The groups are shells around one centre, one inside the other: the same stretched ball of 5 dimensions in 8 sizes.
In the rows, 128 means zero.
Some rows, each with its group after it:
[ 92 109 142 115 106 118 146 135 118 134 134 100 108 108] => Q_31
[124 134  93 106 195 121  89 104 133 117 121 150 169 157] => Q_892
[112  85 124 113 112  93 140 158 142 141 122 108 133  94] => Q_24
[121 120 132 167 104 145 113 117 116 165 172 127 130 134] => Q_892
[127 151 122 157 107 182 121 149  96 166 153 102 117 148] => Q_26
[149 144 117 127  75 166 177 171 114 169 122  84 109 125] => Q_344
[ 90 103 152 133  62 141 161 199 103 159 133  60  82  86] => Q_344
[157 162  91 131 153 164 114 115 120 149 132 137 156 169] => Q_508
[121 103 121  88  99 105 177 176 138 137  95  86 118  92] => Q_637
[117  93 127 135  99 115 134 164 131 156 137 103 127 101] => Q_508
[148 153 102 166 143 173  91 113 112 164 163 142 154 170] => Q_508
[ 80 127 130 129 159 141  88 133 100 125 142 114 124 138] => Q_26
[100 155 115 110 191 137  92  63 111 107 139 152 146 172] => Q_172
[154 133  82 101 190 104 107  68 155 121 121 176 188 162] => Q_172
[123 117 135 123  78 128 172 140 125 154 133  98 108 108] => Q_508
[104  95 120  99 159  78 117  90 149 114 128 148 154 120] => Q_26
[ 84 100 135  98 141  93 128 116 130 114 125 119 126 110] => Q_26
[ 80 102 133  93 152  92 122 111 129 108 123 122 128 114] => Q_24
[128 110 143 147  56 133 171 137 125 172 154 101 106 105] => Q_172
[113 137  98 111 224 109  63  38 135 102 144 187 183 177] => Q_637
[153 149 119 147  75 175 163 156 110 177 140  95 113 135] => Q_344
[149  99 116 130  74 118 167 174 143 171 125  99 130  97] => Q_24
[122  99 132 163  86 133 125 155 124 172 161 109 126 109] => Q_172
[145 108 111 103 106 103 168 135 150 145 113 118 140 110] => Q_31
[144 110 110 153 117 128 115 131 136 165 153 134 153 129] => Q_637
[117  90 119 134 144  90 102  95 148 138 153 154 160 122] => Q_344
[110 143 132 160 118 169 107 123  96 156 165 115 119 149] => Q_26
[ 94 104 145 124  89 122 151 154 116 145 136  90 102  99] => Q_31
[ 79 109 138 105 118 125 136 178 108 127 115  78 101 101] => Q_172
[133 142  97 119 186 127  92  73 132 124 138 164 170 168] => Q_31
[124  93 139 103  56 100 203 158 141 153 116  86 103  80] => Q_637
[139 125 112  97 127 107 160  97 145 132 118 134 143 130] => Q_892
[123 156 106 163 157 186  71 143  94 155 156 123 143 169] => Q_508
[137 109  94 108 173  93 106  96 155 126 124 160 177 138] => Q_637
[106 150  97 142 222 152  33  90 107 120 154 163 173 185] => Q_344
[100 143 111 147 182 161  57 129  99 134 151 131 147 163] => Q_24
[ 95 105 142 105 117  97 150  95 132 124 136 123 119 112] => Q_24
[128 156  97 108 183 144 102  97 119 121 124 143 155 168] => Q_892
[ 94 112 118 131 169 123  77 132 118 127 141 129 147 135] => Q_892
[137 103 108 117 123 107 137 141 146 147 123 124 149 115] => Q_31

New rows. What belongs after each?
[ 82  80 131  84 169  50 117  70 155  96 127 154 151 109] => Q_172
[ 85 121 138 153 149 135  80  91 107 135 173 139 132 145] => Q_26
[158 152  90 161 163 163  81  96 123 159 160 160 173 178] => Q_637
[122 150 106 118 146 164 118 162 105 139 117 100 129 146] => Q_892
[ 93 133 141 138 137 133 109  66 110 130 167 141 125 149] => Q_344
[161 138 101 153 104 166 131 166 120 177 139 110 140 139] => Q_508
[159 164  99 130 122 174 141 137 114 158 127 115 137 158] => Q_637
[122 161 116 125 129 175 130 145  97 144 128 100 117 152] => Q_344
[ 58 111 143 128 190 101  62  46 116 101 169 162 142 148] => Q_344
[153 154  88 138 157 166 100 142 118 153 131 130 159 163] => Q_508
[122 118 133 142  61 160 162 213 105 174 129  61  95  99] => Q_892
[149 139 105 147 142 141 109  82 131 153 158 157 160 160] => Q_508
[154 156  83 144 195 151  69  73 128 140 152 176 186 189] => Q_637
[164 127  96 149 130 136 115 115 140 165 148 147 166 147] => Q_637
[132 149 114 175 112 195  98 179  91 177 157  97 124 149] => Q_637
[ 78 150 118 145 213 156  33  82  92 114 165 153 151 181] => Q_637
[142 137 108 167 145 150  86  89 123 160 173 158 161 164] => Q_637
[ 75 121 147 163 139 145  76 102  96 140 181 128 120 142] => Q_637
[161  93 108 122  83 102 170 156 158 167 121 116 145  98] => Q_344
[101 143 132 153 134 164  98 114  96 146 163 120 121 152] => Q_31
[107 125 138 140  76 165 150 200  97 164 133  64  91 108] => Q_892
[155 132  92 130 145 137 115 133 136 152 129 136 163 146] => Q_26
[108 136 131 158 141 147  92  76 109 144 176 146 136 158] => Q_24
[120 100 129 105  77 114 179 185 132 150 108  78 108  87] => Q_508
[131 113 108 130 130 127 118 153 131 149 130 118 146 124] => Q_31
[161 125  91 127 157 113 113  79 153 144 140 169 180 153] => Q_637
[150 133  97 124 159 120 113  77 143 138 140 163 170 157] => Q_26
[157 114 117 135  83 120 166 116 145 167 142 128 138 120] => Q_637
[170 139  94 144 137 136 120  85 143 159 150 161 170 160] => Q_344
[140 131 109 108 131 122 147 107 137 138 123 132 144 137] => Q_31
[122 100 136 147  77 126 147 150 127 166 151 104 118 104] => Q_508
[ 99 103 129  91 151  76 135  65 146 108 130 149 143 122] => Q_892
[149 130 108  96 106 125 177 142 138 144 104 107 131 121] => Q_637
[111 121 102 111 201 105  76  82 136 112 134 163 172 154] => Q_24
[144 128 115 168 103 158 116 140 119 176 162 122 139 139] => Q_892
[136 153  82 129 214 146  59  92 123 126 137 166 183 184] => Q_344
[144 152  92 147 167 165  83 126 115 150 143 139 162 169] => Q_26
[153 132 112 158  77 173 144 194 113 186 139  87 122 124] => Q_892
[ 62 133 125 125 223 125  38  66 103  95 157 159 152 168] => Q_172
[ 88 149 114 136 229 133  35  25 110 103 171 187 169 192] => Q_344
[142 109 106 131 128 116 124 132 143 152 135 133 155 125] => Q_26
[127 114 134 109  67 124 192 156 128 154 118  86 103  98] => Q_637
[ 79  90 157 131  76 118 149 171 112 148 141  77  91  85] => Q_637
[106 151 121 121 154 151 111 102 105 127 139 126 129 157] => Q_24
[121 143 109 102 157 133 127 108 123 123 119 128 140 148] => Q_24
[157 114 112 120  82 122 176 151 144 165 121 108 132 110] => Q_26
[ 90 100 154 150  87 122 132 122 115 152 166 109 106 108] => Q_637
[ 99 129 114 144 206 121  46  44 122 117 172 182 172 173] => Q_892
[126 126 101  93 179 100 116  79 145 112 119 156 164 147] => Q_24
[ 89 110 115 101 208  81  76  48 141  95 140 175 169 149] => Q_637
